There are 5 ways to turn a row about zero (a turn may also mirror it). The second row of each pair is the first, turned, with some noise. The first 45 pairs use one turn. New pairs use 3 turns, one after the other, and a turn may come again.
In the rows, 128 means zero.
Some pairs, each with its turns in order after it:
[176 151  79 103 143 108  86  84]
[148 116 108 128  60  93 157 176]	(4)

[ 99 141 103  87 161  88 179  99]
[162 175 135 195 127 113 157 127]	(4)

[ 84  82 123 158 107  79 176 112]
[167 120  61 144 146 175  90 128]	(2)

[147 167 138 121 149 101 161 168]
[192 124 106 127 126 150 136 144]	(0)

[ 84 172 165 150 128 134 137 173]
[170  83 112 135 124 155  81 109]	(0)

[148 118 177 171 173 105 108 140]
[ 94  84 157 153 129 173 108  96]	(3)

[ 83 113 142 138 169 160 120 136]
[121 136  86  90  99 107 149 103]	(1)

[ 97 171 118 102 133 168 105 110]
[113  96 152 108  70 138 121 118]	(0)

[151 170 124 153 177 112 140  90]
[176 138 153 114 126  75 153 145]	(4)

[ 78  98 127 130  98 140  87 152]
[154 168 139  99  87 139 114  94]	(3)

[115 165  93 170  94  85 142 102]
[150 158 139 115  84  89 130  71]	(4)

[130 167 158 166  94  85 130 121]
[151 153  86 103 115 141 169 163]	(2)

[103 169 122 121 176 166 176 127]
[157  78 125  76 114 149 158  95]	(0)

[177 136 153 103 100 160 127 129]
[113 142  97 114 185 120 134 104]	(3)

[106 145  84  90 178  85 137 103]
[178 141 124 184 105 116 181 131]	(4)

[138  93  97 125 146 170 130 113]
[111 119 157 118 132 145  89  92]	(2)

[109 126 109  82 123  95 146 179]
[162 160 105  88 115 135 100 158]	(0)

[102 140  91 162 105  80 136  91]
[166 159 114 136 125 193 130 148]	(2)

[ 94 103 159 168 117  86 131 147]
[155 103 140 155  91 137  90  89]	(3)

[151 162 152  98  86 136 146 120]
[ 94 144 134 161 162 159 104 131]	(1)

[171 153 155 136 150 168 106 179]
[161 149 154 154 119 187 128  84]	(0)

[146 126 132 164 154 117  91 109]
[107 110 174 144 122 143 146 111]	(3)

[154 171 170  86  82 159 103 146]
[113  98 157  91 122  78 160 182]	(2)

[ 82 169  93 113  85 155 180  92]
[ 75 188 157 154 114  96 167  92]	(4)

[ 89  79 111 152 107  95  93 135]
[ 75 140 109 135 156 121  81 152]	(0)

[130  82 115 124  78 177  93 112]
[140 111 174  79 173 131  89 131]	(2)

[ 83  96 153 146  99 121  85  81]
[112 130  49 100 144 111 138  91]	(4)

[177 100  90 147 178 121  93  90]
[ 55 114 178 134 112 112 172 139]	(3)

[131 122 152 128  91 119 161 161]
[103 102 140 156 119 163 122 104]	(1)

[149  94 126 109 132 150 179 132]
[119  86 118 123 103 122  88 102]	(2)

[ 95 161 180 164 161 149 115 135]
[146 118 144  82 186 132 166 113]	(4)

[121 110 124 127  77 122 138  80]
[150 138 110 149 116  83 164 102]	(3)

[147 124 175 127 152 172 173 140]
[ 99 135 106  84 122 185 110 104]	(1)

[117 163 105 108 132 167 140  84]
[ 82 115 162 131 110 169 129 148]	(2)

[155 132 142 114 156 178 129  77]
[124 174 116  73 169 143 122 139]	(1)

[101 159 102 150 113 152 110  97]
[161 162 155 144 131 135 163 140]	(3)

[100 102 144 122 152 131 133 177]
[138 143  93 104 141 150  96 103]	(0)

[ 84 123  91 176  93 135 141 159]
[ 94 108 159 144  83 104 178 126]	(1)

[ 87  96 153 165 122 122 174 152]
[132 100  59 129 157 145 126 106]	(2)

[ 91  97 172 159  92 136  81 174]
[140 120  90 169  95 151 193  89]	(1)

[ 81 172 174 152  91 146  92 100]
[106 154 109  57 148 128 169  88]	(4)

[152  80 113 165 112 170 163 104]
[120 129 181  75 132 162 165 116]	(1)

[179 115 139 121 112  89  82 152]
[181 104 121 172 145 160 126 150]	(1)

[112  88 123 148  80 125  93 108]
[143 154 145 128  94 101 147  72]	(3)

[101 133 104 134 105 167  86  91]
[ 68 103 170 126 108 124 116 123]	(0)

New pairs, each followed by its turns in order:
[174 116 165 119  92 149  84  88]
[118 101 101 124 156 184 102 183]	(1) (2) (2)

[120 128 169 159  87 147 164  91]
[154  78 138 100 114  86 113  92]	(2) (1) (1)

[ 87 155 154  79 142 126  90 136]
[123 150 134 166 196 138 143 125]	(1) (2) (3)

[147 179 122 144 115 114 154  81]
[152 132 116 100 111 117  85 181]	(0) (0) (1)

[143  77  83 128 102 138 133  86]
[127 131 181 110 146  85 136 169]	(0) (4) (4)

[146  88  84 137 125 156  98 128]
[156 130 135  94 172 170 106 141]	(3) (2) (0)

[107 158 172 149  80 151 156 127]
[153 101 185 104 113 137 160 161]	(4) (1) (3)

[149 146 108 173  80 110 107 107]
[146  94 154  76 124 162 106 146]	(0) (1) (2)

[139  90 176 144 124 131 152 162]
[103 115  86 126 156 163 159 144]	(1) (2) (4)

[102 143  96 127 122 156  80 128]
[101 136 118  90 134  76 132 123]	(0) (4) (1)

[ 81 166  90 118 153 179 168 110]
[165  79 171  87  94  97  93 123]	(1) (3) (2)

[134 125 129 117 101 111  79 178]
[160 156 113 178  89 124 133 120]	(1) (3) (1)

[145  81 124 143 156  86  88  85]
[167 146 107 107 134 121 162  58]	(2) (3) (0)

[115 176  79  85 162 164 118 112]
[ 93  93 120 187  91  96 106 128]	(4) (2) (4)

[104 112  86 144 171  87  99 145]
[135 135 120 167 151 134 182 178]	(1) (4) (1)

[131 147  80 139 171 174 143 127]
[145 186  91 140 105 115 139 161]	(0) (0) (4)

[144 145 166  92 168 115 124  86]
[130 127 146  92  80 159 143  83]	(3) (3) (4)

[137 145  97  90 139  94  91 147]
[145 126 146 145  81 122 144 176]	(3) (0) (0)

[137 146 175 177  79 126 102 139]
[196 145 119  93 132 162 155 146]	(3) (2) (3)

[ 91 101  83 154  99 105 117 118]
[111 131 110 129 164  91 174 162]	(0) (0) (1)

[149 117 162  85 153 138  93 173]
[152 142  65 150 169 100 122 130]	(4) (2) (4)

[122 155 158 176 114 152 154 167]
[178 146 176 111 125 159 135 149]	(3) (1) (0)

[ 93 174 114  77 119  88 171 115]
[202 164 145 119 148 180 117 116]	(4) (1) (3)

[128  99 164 131  85  84 143 139]
[135 155 110  71 101 111 123 157]	(2) (2) (2)

[ 90 145  91 179  99  92  89  90]
[ 81 105 120  61  91 122  91 137]	(2) (0) (2)

[154 105 143  82 146 134 169 167]
[ 67  98 165 132 143 120 152 145]	(4) (1) (1)

[144  95 147 165 126 145 123 139]
[124  93 157  99 122 126 151 142]	(4) (4) (1)

[173 104  76 151 114 140  83 147]
[152 104 191 156 140 120 162 161]	(3) (0) (1)

[114  88 133 159 131  97 174  82]
[148 145  90 133 168  87 112  80]	(4) (3) (0)

[177 177  77  88 133 158 125 171]
[ 81 145 113 202  96 145 173 135]	(4) (0) (0)

[ 77 111 152 168 123  94 172 159]
[ 89 143  96  71 152  87 137 150]	(2) (2) (4)

[ 81 144 121  94 103 174  77 149]
[151 137 110 131 155  80  51 112]	(3) (2) (0)

[135  93 153 155 117 149 153  93]
[152 130  82 102 150 114 119 154]	(2) (3) (3)

[121 171 131 112 156 141 144 161]
[149 120 103 154 164 135 133  97]	(0) (2) (1)

[ 79 139 168 146 128  91 158 137]
[123  81 126 156 109 148  74 115]	(4) (4) (1)

[170 176 146 121  98 140 155 169]
[ 81 172 103 165 154 152 102 111]	(0) (3) (2)

[ 77 161 171 134 120 104 139 133]
[136 130  83 112 106 128 185 146]	(1) (1) (2)

[156  98 133 150  85 103 142 168]
[115 172 125 165 104 118 163  99]	(4) (0) (1)

[110 140 167 130 108 140  81 139]
[ 97 118 156 153  84 120 127 154]	(2) (0) (4)

[179 109 124 145 121  86 146 174]
[112 124 157 114 135  55 113 118]	(3) (3) (0)

[104  93 149 177 169 153  93 128]
[109 145  84 184 160 137 144 103]	(0) (0) (4)

[169 147 156 137 113 136  92 119]
[111 175 114 150 162 108 122 122]	(1) (2) (4)

[147 124 156 110 159 142  90 139]
[120 111 100  94 103 122 141 156]	(3) (1) (0)

[156 148 168 125 147 177 179 129]
[163 107 105  78 130  79 102 126]	(3) (1) (3)

[112 173 176 122  87  84 104 138]
[136 173 104 140 125 198 167 121]	(2) (4) (1)

[172 178 114  99  97 120  88 165]
[144 178 108 103 138 143 198 127]	(2) (1) (1)

[128 110 103  79 112 124 141 151]
[106 149  89 145 158 152 130 134]	(3) (1) (0)

